The same things were measured in two ways. Each way mixes the same 10 hidden numbers, adds some noise and spreads widely along 5 directions of its own, which tell nothing about the thing.
Some things both ways: the first way, then the second way.
[-0.90  0.43 -0.11  0.37  0.57  0.02 -1.61  1.52 -0.29 -0.55  1.90  0.97
  0.38 -1.63 -0.20  0.03 -0.70 -1.64]
[ 1.37 -0.28  1.00  0.80  1.61 -1.35 -0.30 -0.80 -1.63 -0.87 -1.56 -1.00
  0.89  0.69 -0.01 -0.49 -0.28 -1.54  0.43 -0.38  1.93 -1.56 -1.15]

[-0.50  0.33  2.83  0.83  1.34  1.60 -3.31  1.73 -4.04 -1.50  2.44 -2.28
 -0.79 -2.56  1.10 -0.10  0.25 -1.94]
[ 1.38 -1.40 -1.58 -1.71 -0.59 -2.09  0.41 -2.36 -0.98 -0.02  1.30  2.39
  1.99 -2.18  0.96  2.34 -1.76 -0.59  3.23 -1.08  1.33 -0.40 -2.39]

[-0.95 -0.03 -1.08 -0.23 -2.33  1.07  0.14  3.37  0.72  1.01 -3.71 -0.29
 -0.56  4.38  0.47  1.18  3.17  0.89]
[ 1.94  1.17  1.33  4.38  1.81  1.21  1.35 -1.63 -2.37 -2.34  0.38  0.65
  3.36 -0.31 -2.00  0.37  1.28  3.70  0.83 -0.68  1.35 -3.01 -0.73]

[-2.58 -0.32 -0.62  2.29 -0.75 -2.11 -1.28  2.17 -1.52  0.09 -1.23  1.16
  1.90  3.70 -0.15  1.80 -0.44 -0.23]
[-4.51 -1.75  1.87  1.70  0.33  3.79  5.26  2.63  1.58 -0.53  2.24  4.16
  2.77 -0.33  0.29  0.48  0.44  2.86 -1.31 -1.10  1.88 -1.20 -1.29]

[-0.05  1.29 -1.81  1.17 -1.34 -1.65  0.76 -2.41  2.35  0.22 -2.34 -1.09
  1.28  1.19 -1.73  1.33  1.11 -0.87]
[-0.39  0.03  1.28 -1.93  0.71 -2.27  1.57  2.67  1.44  0.97 -1.76 -2.31
 -0.93  1.56 -0.73 -2.36  0.48  1.30 -0.72 -0.80  0.79  1.21  0.36]

[-1.12  0.54 -1.05  0.17 -0.25 -0.74  0.04  1.73 -1.62 -0.31  0.70  1.71
  0.07  2.36  0.06 -0.25 -1.32 -0.59]
[ 3.94 -0.35 -0.58 -1.08 -1.78 -2.02  2.00  0.50  0.71 -1.80 -0.56  1.03
  0.79  1.76  0.03 -0.08 -0.98 -0.20  1.59  0.59  0.23 -0.28 -0.11]

[ 0.52 -1.81 -0.56  1.76 -1.35 -1.15 -0.31  0.15  5.10  1.98 -2.41  1.53
  3.31 -2.71  3.68  1.08 -0.55  1.44]
[ 1.35  1.10  0.37  1.29  0.52 -0.49  2.17  1.54  0.32 -1.64  0.47 -1.23
  4.24  0.40 -0.24 -3.13 -1.92  3.18  1.16 -0.53 -0.76 -1.63 -2.03]

[-1.64  0.23 -0.35 -1.19 -1.03  0.49  1.82  0.23  1.66 -0.24 -1.54  2.13
 -0.92  2.26 -1.51 -2.32 -1.17  0.86]
[-0.09  3.29  1.57  3.04 -0.19  1.15  2.55  1.60 -0.57  2.97 -1.44 -3.22
  1.72  1.47 -1.79 -1.67  1.46  0.57 -1.43  0.84 -0.27 -2.83 -0.65]

[ 0.01  0.25  2.96 -1.43  1.38  1.12 -1.15  2.60 -5.57 -1.18 -1.50 -1.35
 -1.89 -0.75  0.22 -1.38  0.28 -1.40]
[-0.59  1.40  2.39 -0.99 -1.51  0.04 -1.52 -0.14  0.52  1.43 -0.72 -2.00
  4.56 -0.38  1.50 -1.25 -0.61  0.43  1.75  0.09  0.77  0.79 -1.25]

[-1.28  0.33  0.67  0.38  0.86  0.82 -0.39  1.91 -1.95  1.04 -0.29  0.95
  1.02  0.40 -2.20  0.42  0.23 -0.31]
[-1.61 -0.33  2.60 -1.98 -1.60  1.29  1.46  1.75  0.87  0.49 -1.42  1.84
  1.47  0.76  1.88  0.79  0.73 -2.41 -0.52  0.04  2.84  0.82 -0.86]

[ 1.65 -1.40  2.10  1.18  1.16  0.17 -1.65 -2.43 -0.75  0.62  1.35 -1.34
  1.28 -3.66  1.45 -1.16 -2.51  1.55]
[ 1.02 -1.35 -0.22 -3.18  0.94 -3.01  0.21 -0.77 -0.80 -0.04 -0.72  1.12
 -0.63 -1.60  0.16  1.56 -0.15 -1.13  1.61 -1.43  3.00  1.16 -0.59]

[-0.44  1.34 -1.71  1.27  0.13  0.44  0.77  0.59  2.45  1.12  0.27 -0.49
  1.42  1.14  1.81  2.22  1.43 -1.34]
[ 2.27 -1.27 -1.19  0.33  1.31 -3.47 -2.67 -1.93  0.16  1.10 -0.54 -2.20
 -1.64  1.96  1.21  0.61 -0.67 -0.13  1.27 -1.70  1.90  0.10  2.28]

[-1.99 -0.07  2.57  0.25  1.88 -2.02  0.09 -0.95 -2.53  0.54  1.03  0.33
 -0.22  1.59 -1.05 -0.50 -0.08  0.64]
[ 1.52 -0.32  2.52 -1.38  1.68  0.74  2.31  1.02  1.29 -0.29 -1.21  1.87
 -0.24  0.43 -0.53  0.38  0.86 -2.04 -0.79  0.76  3.05  1.66 -2.12]

[-0.43  0.42 -0.42 -0.04 -0.10  0.60  0.63  0.22  1.53 -1.31 -0.25  0.16
 -1.43 -1.91  2.39 -1.60 -2.34 -0.55]
[-1.24 -0.11 -0.14  1.74  3.49 -3.32 -3.37 -2.52 -3.54  0.77 -2.79 -3.59
 -1.71  0.78 -0.67 -0.43  1.80 -0.63  0.12 -0.50  2.72 -0.59  1.65]

[-0.30  0.05 -0.64 -0.26 -0.35 -0.44  1.41  0.91  5.37  2.40  0.84  1.99
  1.90  1.14  1.55  2.58  3.12 -1.03]
[-1.45 -0.29  1.25 -0.42  0.82  0.36  2.03  2.55  0.97 -0.39 -1.43  1.22
  0.94  2.61  0.58 -1.11 -0.72 -2.21 -0.94 -0.57  2.34  2.01 -0.51]

[-1.39 -2.39  0.38 -1.32 -0.62 -2.12  0.36  4.00 -1.10 -0.21 -2.44  4.64
  1.89  0.60  1.72 -1.65 -1.95  1.50]
[-1.66 -1.34 -1.23 -2.36 -0.17 -2.92 -0.88 -1.57  0.01  3.66  0.59 -0.89
 -0.59 -1.93  1.10  2.39 -0.04  0.26  1.63 -2.49  1.03 -0.44 -0.22]

[-1.48  1.09 -1.52 -0.13  1.16 -2.41 -1.00  1.40 -3.41 -2.40  2.84  2.80
 -2.00  0.97  0.51 -2.61 -4.70 -0.86]
[-0.10 -0.64  1.13  2.13  1.20 -0.32  0.98  0.07 -1.42  0.02 -1.93 -0.77
 -1.28  1.11 -0.62 -0.21  2.07 -0.68 -1.17 -0.77  0.78 -0.86 -0.47]

[-0.91  0.48  0.16 -1.46  1.47 -0.09 -2.28  3.28 -4.07 -0.65  0.17  1.24
 -0.79 -0.97  0.87 -1.48  0.91 -1.28]
[ 1.52  1.50 -0.07 -0.34 -2.83  1.33  2.77  0.11  1.30  1.15  1.02  1.54
  4.06 -1.11  0.75  1.48 -0.74 -0.05  1.85 -1.06 -0.79 -0.56 -3.67]

[-1.32 -1.22  1.23 -0.35  1.59 -1.69  1.37 -1.28 -2.60 -1.21 -2.13  2.31
  2.40 -1.51 -0.11 -2.35 -4.70  0.84]
[-2.66 -0.83 -0.46 -0.64  2.35 -2.33 -1.74 -1.22 -0.88  3.37 -0.42 -2.27
 -0.37 -1.13  0.58  0.81 -0.32  0.36  0.50 -1.84  2.49 -0.66  0.22]

[ 0.85 -1.53  1.83 -1.29 -1.24  0.82 -1.47  2.34  0.72  0.49  0.32 -0.02
  0.26  0.31  2.47  0.31  1.81  0.33]
[-1.90  0.72  2.82 -0.91 -1.70  1.33  1.80  2.39  2.02  2.18 -0.16 -1.31
  3.59 -0.80  0.67 -1.93 -0.48  1.15  0.05  0.21 -0.49  0.90 -1.79]

[-1.92  1.70  1.72  1.13  2.58 -1.38  1.52 -1.53 -1.08  1.14  2.28 -0.17
 -0.19  0.10 -1.41  0.90  1.03  0.07]
[ 1.24 -0.22  5.44  3.30  4.90  1.67 -1.23 -0.53 -0.79 -2.08 -3.22 -1.52
  0.80  2.14 -0.13 -2.19  0.96 -2.76 -1.72  1.06  3.24  0.87 -1.24]

[ 1.33 -1.36  2.08 -0.77 -0.26  3.59  0.86  1.66  4.54  1.53  1.21 -0.35
  0.10 -2.65  4.20  0.49  0.37  0.91]
[-2.63 -2.08 -3.39  1.01  1.25 -0.52  1.12 -1.81 -2.82  0.39  0.31  2.09
  0.89 -2.84  1.02  1.79  0.48  0.14  1.28 -1.45  1.26 -0.53 -2.12]

[-0.36 -0.55  0.30  2.61 -2.15  1.83 -2.88  0.94  4.16 -0.22  0.33 -2.05
  2.27 -0.84  4.02  2.59 -0.08 -2.18]
[-2.46 -0.24 -0.58  2.63  1.98 -0.52  0.86 -0.19 -0.80  0.93  1.56 -1.28
  2.96  0.23 -0.12 -1.23 -1.74  3.29  0.83 -0.77  1.41 -3.85  0.70]

[-1.12 -1.33  3.96  2.97 -0.17  4.14  3.43 -1.79  4.27  1.47  1.52 -1.98
  0.69 -1.19 -0.36  0.33 -1.98  3.67]
[-1.10 -0.32  3.56  3.80  2.71  1.60  0.49 -0.48 -2.43 -2.58 -3.11 -1.44
  1.32  1.42 -0.78 -3.86  1.23 -0.32 -1.46  4.22  1.82 -2.07  0.04]

Other things, the second way, with their names:
Z418: [-0.58 -1.27 -3.43  0.50  2.54 -1.64 -1.16 -2.29 -1.14  2.44  0.87 -0.15
  0.61 -0.69  2.19  2.53 -0.46 -1.00  1.26 -3.84  2.08 -1.12 -1.58]
Z156: [ 2.74  2.60  0.12  1.93  1.54 -1.74  0.99  0.16 -1.97 -1.38 -0.33 -1.65
  3.24  1.63 -1.70 -1.09 -1.14  1.46  1.16 -2.42  1.09 -2.67 -1.31]
Z623: [ 2.33  1.85  2.12  1.19  2.13 -0.53  2.42  1.74 -0.56 -0.95 -2.16 -1.83
  1.10  1.77 -1.76 -2.74  0.03 -0.33 -1.03  1.13  1.70 -1.91 -1.01]
Z951: [-1.90 -2.09 -2.45 -3.44  0.28 -2.96  1.68 -0.36  0.60  2.56  0.80  2.23
 -1.03 -1.01 -0.29  2.60 -1.69 -1.11  1.87 -1.35  1.65  1.99 -1.00]
Z247: [ 0.42 -0.04  3.51  1.71  2.45  1.78  1.43  0.32 -1.11 -3.74 -1.07  2.57
  3.48  1.65 -0.40 -1.02 -1.09 -1.81 -0.11  0.55  3.45  0.03 -2.30]
Z442: [ 0.66  2.17  5.02  4.61  2.25  1.38 -0.29 -1.26 -1.36 -3.15 -0.78 -0.48
  4.24  2.14 -3.53 -1.47  0.90  2.57  0.96  0.23  1.31  0.29 -0.76]
Z315: [ 1.80 -1.41 -2.40 -0.48  0.39 -2.33  0.39 -2.48  0.42  0.37  0.65  1.72
  0.14  1.14  0.14  1.87 -1.58 -0.95  3.12 -0.12  0.15  1.16 -1.53]
Z614: [-0.70 -2.34 -1.59 -1.75  0.08 -2.81  0.05 -0.70 -1.10 -0.92 -0.20  2.81
 -0.22  0.83  1.26  2.07 -0.83 -1.80  1.97 -2.33  2.27  2.05 -0.70]
Z155: [ 0.19  0.18  1.49 -0.92  1.41 -1.01 -0.37 -0.15 -1.09  0.65 -1.23 -0.59
  1.25 -0.47  1.04  0.19 -0.14 -1.74  0.21 -1.54  2.94 -0.91 -1.50]
Z196: [-0.84  0.27  2.96 -5.11 -2.85 -0.34  2.46  3.45  2.69  1.77 -1.79  0.54
  0.82  0.91  1.50 -0.47 -0.63 -3.52 -0.51  0.76  1.93  1.50 -1.57]
Z160: [ 0.44 -1.46  1.88 -1.77  0.23 -2.64 -1.60 -0.76 -0.68  0.74 -2.10 -1.19
 -1.77 -0.03  0.90  0.54  0.88 -2.17  0.30 -0.73  2.45  1.20  0.69]
Z392: [ 1.64 -1.18 -0.70  3.88  2.73  0.58 -0.88 -1.90 -0.81  0.25  1.40  0.15
  0.84  0.57  1.87  2.22  1.01  1.69  0.05 -4.32  2.15 -2.78 -0.37]
Z573: [ 4.70  2.01 -2.90 -0.91 -1.69 -4.87  1.05 -0.66 -0.88  2.27 -0.41 -2.87
 -1.00 -0.82 -2.28  0.47  0.25  1.86  2.09 -1.30 -0.85 -2.26  0.64]
Z676: [-4.43 -1.54  2.11  1.15 -0.40  1.67  1.90  2.87 -1.63 -1.20 -0.35  2.34
  1.20 -0.39  1.34  0.99  2.14  1.38 -1.58 -4.22  2.18 -0.75 -0.16]
Z264: [ 0.85  1.01 -0.22 -1.09 -2.07 -3.01  0.15  0.12 -0.36  1.53 -1.08 -1.74
  1.04  0.88 -0.49 -0.52 -0.75 -0.23  1.89  0.62 -0.87 -0.41 -0.25]
Z276: [-1.07 -0.34 -0.48 -2.15 -0.83 -1.58  2.41  0.76 -0.67 -0.53 -0.68  2.16
  0.32  0.85 -0.51  0.96 -0.31 -1.22  0.82  0.07  1.48  0.42 -1.49]
Z238: [ 1.89  0.89  1.37  0.68 -0.82 -1.94 -1.06 -1.58 -1.10  1.52 -0.91 -2.88
  1.82 -1.20 -0.16 -0.58 -0.07  0.03  1.51 -0.60 -1.12 -2.63 -1.91]
Z998: [ 1.90  1.52  1.28 -1.68 -1.87  0.44  2.73  0.74  1.06  0.19 -0.56  1.81
  1.29  1.46 -0.66  1.58  1.13 -0.28  0.57  0.59  1.35  0.69 -1.45]
Z465: [ 2.20 -0.92 -0.51 -2.05  1.42 -3.23 -1.66 -2.19 -3.81 -1.42 -1.10  0.97
  0.29 -2.80  0.70  2.23 -0.02 -1.85  2.14 -2.71  3.65  0.44 -0.94]
Z835: [ 1.14 -1.00 -0.18  0.37  2.89 -1.34  0.91 -0.82 -3.50 -1.33 -2.22  0.16
 -0.90 -1.86 -0.65  0.35  1.49 -0.94 -0.48 -0.47  3.28 -1.60 -0.74]
Z79: [-1.72  1.68 -1.88  1.45  2.14  0.56  2.73 -1.91 -2.75  0.88 -0.24  3.26
  2.47  0.11 -2.51  2.92  0.72 -0.98  1.37 -0.59  2.17  0.38 -3.09]
Z759: [ 0.82  0.39  0.41 -2.86 -0.20 -1.26  1.17  0.40  1.08  2.56 -0.56  0.60
  0.38 -1.09  0.05  1.47 -0.98 -2.04  1.20 -1.29  1.68  1.88 -1.69]
Z826: [-0.03 -0.26  2.10  1.05  2.23  1.91  0.97  2.57  1.39  1.29  0.15 -0.59
  1.39  1.10  2.14 -0.13 -0.29 -0.49 -2.04 -3.78  3.58 -1.21 -0.06]
Z39: [-1.11 -2.56 -2.89 -1.01  1.28 -1.60  1.81 -1.17 -0.79  0.92  0.92  2.98
 -1.58 -1.10  0.28  3.11  0.25 -0.17  0.82 -0.90  2.49 -0.50 -0.34]
Z534: [ 2.67 -0.60  2.31  0.11  1.65 -2.64 -2.56 -1.64  0.65  3.28 -0.58 -4.85
 -0.47 -1.56 -0.36 -1.39 -1.07  0.41  1.11 -0.49  0.28 -0.78  0.17]
Z431: [ 0.45 -2.73 -5.02 -1.37  2.41 -5.64 -1.87 -3.35 -3.84 -0.26 -1.75 -0.47
 -2.66 -1.88  0.84  0.83 -0.11 -2.10  2.24 -0.04  2.32 -0.49 -0.14]
Z794: [ 0.02 -0.98  1.70  0.40  0.46  1.32  2.67  2.54  1.67 -1.90 -0.49 -0.54
  2.74  0.62  1.52 -3.93 -0.79  1.86 -0.63  1.62  0.52 -2.01 -1.16]
Z189: [ 3.63 -1.26 -0.95  1.28  0.60 -3.65 -2.97 -2.94 -3.17 -3.01 -1.97 -0.56
  0.16 -0.50  0.47 -0.19  0.15 -0.62  2.59 -1.51  0.44  1.80 -0.70]
Z525: [-0.33 -1.56  1.60 -2.27  2.26 -2.80 -1.53 -0.86 -1.27  0.18 -2.01  0.20
 -1.84 -0.37 -0.05  0.99  0.35 -2.65  0.31 -1.10  4.01  2.53  0.25]
Z766: [-4.93 -1.35  2.09 -1.78 -1.14 -0.47  0.11  1.92  0.37  1.20 -1.20 -0.80
  1.12  0.04  2.55 -1.22  0.47 -0.70 -0.54 -2.09  0.54  0.77 -1.16]
Z831: [ 1.06 -1.70 -0.58 -1.79  0.65 -2.09  0.87 -0.02  2.73  0.17 -0.31  0.58
  0.03  2.19  0.84 -1.10 -2.64 -0.87  1.54  1.94  1.03  3.04  0.26]
Z643: [ 1.35 -0.74 -0.38 -3.94 -2.99 -2.31  3.16  1.58  0.79 -0.47 -1.14  1.53
 -0.24 -0.98 -0.02 -0.10 -0.32 -0.23  1.11  1.15  0.55  0.68 -0.66]
Z360: [ 2.70 -0.25  0.19 -3.17 -1.29 -1.65  2.41  0.45  1.79 -0.06 -0.05  2.27
  0.29  0.55 -0.11  1.32 -1.02 -1.09  1.70 -0.02  1.42  1.06 -1.90]
Z670: [-0.11 -0.89 -1.96  1.32 -0.50 -2.55 -1.70 -0.84 -0.93  1.95 -0.25 -1.78
  0.54  0.45  0.79 -0.28 -1.03  0.51  1.45 -0.43  0.10  0.01  2.26]
Z779: [-0.08  0.38 -1.43  0.15 -0.06 -1.20  0.39  1.09 -0.89 -0.21 -1.18  0.72
  0.68  2.33  0.98  0.98  0.29 -0.45 -0.15 -2.54  2.74  1.07  1.27]
Z265: [-1.93 -0.47 -1.57 -2.40 -1.26 -3.22 -0.84 -0.85 -3.10  0.73 -1.63  0.93
 -0.09 -1.21  0.28  2.27  0.41 -1.28  1.57 -1.46  2.37  0.91  0.50]
Z894: [-1.72 -1.61  1.53  2.07  0.99 -0.14 -2.19 -1.36 -1.72  1.19 -1.51 -0.57
 -0.06 -0.68  0.80  0.25  0.97 -0.87  0.10 -0.56  1.36  1.58  0.49]
Z473: [ 0.14 -1.92 -1.82 -0.99 -2.01  0.36  3.50  0.98  1.04  0.96  0.51  2.04
  0.60 -1.87  1.57  0.16 -0.04  0.43  0.61 -0.10 -0.79 -0.27 -2.20]
Z968: [ 0.81 -0.95 -0.23 -2.44 -1.05 -2.64 -0.37  1.88  1.69  2.87  0.23 -2.08
 -0.50 -0.94  1.85  0.16 -0.30  0.80  0.50 -4.81  0.12  1.49 -0.18]
Z26: [-0.92 -0.57  2.33  3.42  2.89  0.20 -2.34 -2.22 -2.56  1.13 -0.49 -1.75
  0.57 -1.74 -0.23  0.71  1.99  1.60 -0.18 -3.38  1.61 -1.28 -0.45]
Z456: [ 3.68 -0.11 -2.30  0.14 -0.91 -3.39  0.45 -1.24 -1.30 -0.38 -0.38 -1.43
  0.54 -0.48 -0.30 -0.35 -0.46  1.41  2.35  0.23 -0.28 -1.78  0.20]
Z378: [ 0.27 -1.02  0.72  0.56 -0.71 -3.56 -3.97 -2.19 -2.37  2.09 -2.36 -3.86
 -2.14 -1.46  0.65  0.45  3.18  1.02  0.96 -3.04 -0.38  1.28  1.00]
Z605: [ 2.71 -1.24 -1.34  1.96  3.85 -2.38 -0.03 -1.35 -2.75 -2.12 -1.20 -1.13
 -0.51 -0.50  0.09 -0.80  0.75  1.04  0.10 -2.06  2.07 -2.49 -0.93]
Z884: [ 2.49 -0.62 -0.18 -0.61  0.65 -4.18 -1.99 -1.37 -0.97  1.71 -0.77 -2.48
 -2.47 -0.73 -0.54  1.36  1.20  1.12  0.99 -2.35  1.68  0.04  2.50]
Z990: [-1.16 -0.94 -0.10 -1.78 -3.98 -1.28  2.27  1.56  1.07  1.39 -0.52  1.25
 -0.45  0.21  0.43  1.00  0.78  0.68  0.86  0.14 -0.21  0.84  0.61]
Z767: [ 4.59 -1.03  1.61 -2.93 -1.33 -2.96 -0.68  1.54  4.00  3.62  0.28 -4.03
 -1.87 -0.73  1.81 -0.88 -1.10  1.01  0.12 -1.97  0.54 -1.63  1.04]
Z56: [-2.79 -0.60  1.76  1.34  1.24  1.13  2.04  0.53 -2.37 -2.06 -0.87  2.02
  1.82 -0.89 -0.77  0.00  1.92  0.75 -0.57 -1.61  2.14  0.38 -2.01]

Some of these things the first way, each followed by its name:
[-0.11 -1.23 -0.52 -2.04 -1.09  0.71 -0.53  3.54 -0.41 -1.02 -0.90  1.87
 -0.38  2.20  3.36 -1.26 -2.67 -0.51]
Z456
[ 2.29 -0.72  0.05 -4.65 -0.42  1.75 -3.02  3.86 -1.88  0.07 -0.15 -0.02
 -0.94  1.02  1.74  0.38  2.28 -2.46]
Z465
[ 0.15  0.25  2.39  3.72 -0.43 -1.16  1.54 -2.25 -1.80 -0.58  0.98 -2.19
 -1.90 -1.49  0.71 -2.83  0.25  3.85]
Z442
[ 0.92 -0.78  1.65  0.41 -0.54  2.14 -0.93 -0.80 -0.92  0.01  1.05 -1.80
  0.14  0.11 -1.01 -0.47 -1.66  0.97]
Z643
[-1.20 -0.55  2.17  1.23  0.62 -1.18 -0.66  2.35  0.57  0.59  2.32  1.44
  0.47 -0.57  1.86  0.95  1.38 -0.40]
Z247
[-2.72  1.08  2.89  0.73  2.18 -2.24  3.05 -1.39 -3.44 -1.76  2.20  0.64
  0.48  2.03  0.58 -0.35 -1.55 -1.45]
Z831
[-0.59 -2.54  0.59 -2.21  0.35  1.58  3.96  1.88  4.34  0.91 -1.91  4.45
  2.00 -1.74  2.51 -0.78 -3.18  1.14]
Z431
[ 1.75  0.13 -1.80  1.45 -1.72  0.37 -1.31  1.26  1.30  1.78  0.74 -0.39
  0.35  0.74 -1.30  0.92 -0.52  1.60]
Z676
[-0.51 -0.64 -0.85  3.27  1.22 -0.73 -5.93  0.85  0.42 -1.01  1.14 -0.61
  2.77 -4.27  5.27  1.56 -6.46 -2.42]
Z794
[-2.94  2.96 -2.06 -0.24  0.16 -0.14  0.15  0.63 -3.12 -2.60 -1.43  0.60
  0.47  1.24 -5.24  0.40  2.34 -4.33]
Z276
[-0.52 -0.32 -0.45 -1.36  0.65 -0.51  0.68 -0.52  0.62  1.48 -1.02  1.94
  2.78 -0.71 -1.01  0.01  2.93 -0.34]
Z759
[ 0.79 -1.14 -2.53 -0.63 -0.87  2.55  1.87  0.90  2.42  0.15  1.03  1.96
  2.76 -0.06  3.01 -0.67 -1.65 -0.28]
Z670
[ 1.20 -1.10  2.90  0.60 -0.16  1.79 -1.35  0.69  3.92  3.01  0.90 -1.50
  0.55 -2.30  1.44  1.49  2.15  0.65]
Z155
[ 1.95  1.93 -2.93 -0.33 -0.70  1.81  0.46  0.71 -1.77 -0.72  0.06 -0.94
 -1.71 -1.29 -0.25 -1.32  0.10  1.14]
Z378
[-2.20  3.08 -1.81  1.68  0.32 -0.63 -3.17  0.41 -2.95 -0.95  0.09 -2.36
  0.52  0.34 -2.72  2.28  4.24 -4.23]
Z360
[-0.83  0.10  2.40 -0.24  2.26 -0.38 -0.18  1.33  0.70  1.18  0.24  1.04
 -0.19 -1.73  2.96  0.31 -0.91 -1.04]
Z418
[-0.49  1.50 -2.25 -0.45  1.33  1.33  1.74 -0.27 -3.53 -1.48  1.72  0.74
  1.42 -0.23 -1.35 -0.71 -0.43 -1.00]
Z894
[ 0.54  1.77 -0.76 -2.57  0.26  0.48  3.74  0.35  0.91  2.21 -1.57  1.57
 -0.51  3.52 -0.81 -0.06  0.73 -1.20]
Z779
[ 0.46 -1.20  1.57 -0.95 -0.75  0.17  2.91  0.33  2.79  2.33 -0.78  1.16
  1.31  1.32 -0.40  1.05  3.61  2.03]
Z525
[-1.45  2.44  1.29  2.09  1.84 -1.29 -0.11  0.65 -4.11  1.20  0.21 -0.68
 -1.07  2.69 -1.31  0.58 -1.61 -0.54]
Z392
[-0.22 -0.37 -1.04  0.10 -0.94 -0.34 -1.55  4.27  2.12  0.47 -0.27  2.19
  1.47 -1.57  1.30  1.55  0.92 -1.05]
Z766
[-0.73  0.83  0.10  0.11 -1.18  0.45  0.20 -2.01  2.53  1.01 -0.94 -1.17
  0.79  2.00 -3.44  1.28  1.92 -1.02]
Z623
[-0.73  0.82  0.05  0.10  0.72 -1.33  2.37  0.93 -0.44  0.55  0.67  2.29
  0.41  0.13 -0.88 -0.23  1.19 -0.38]
Z614
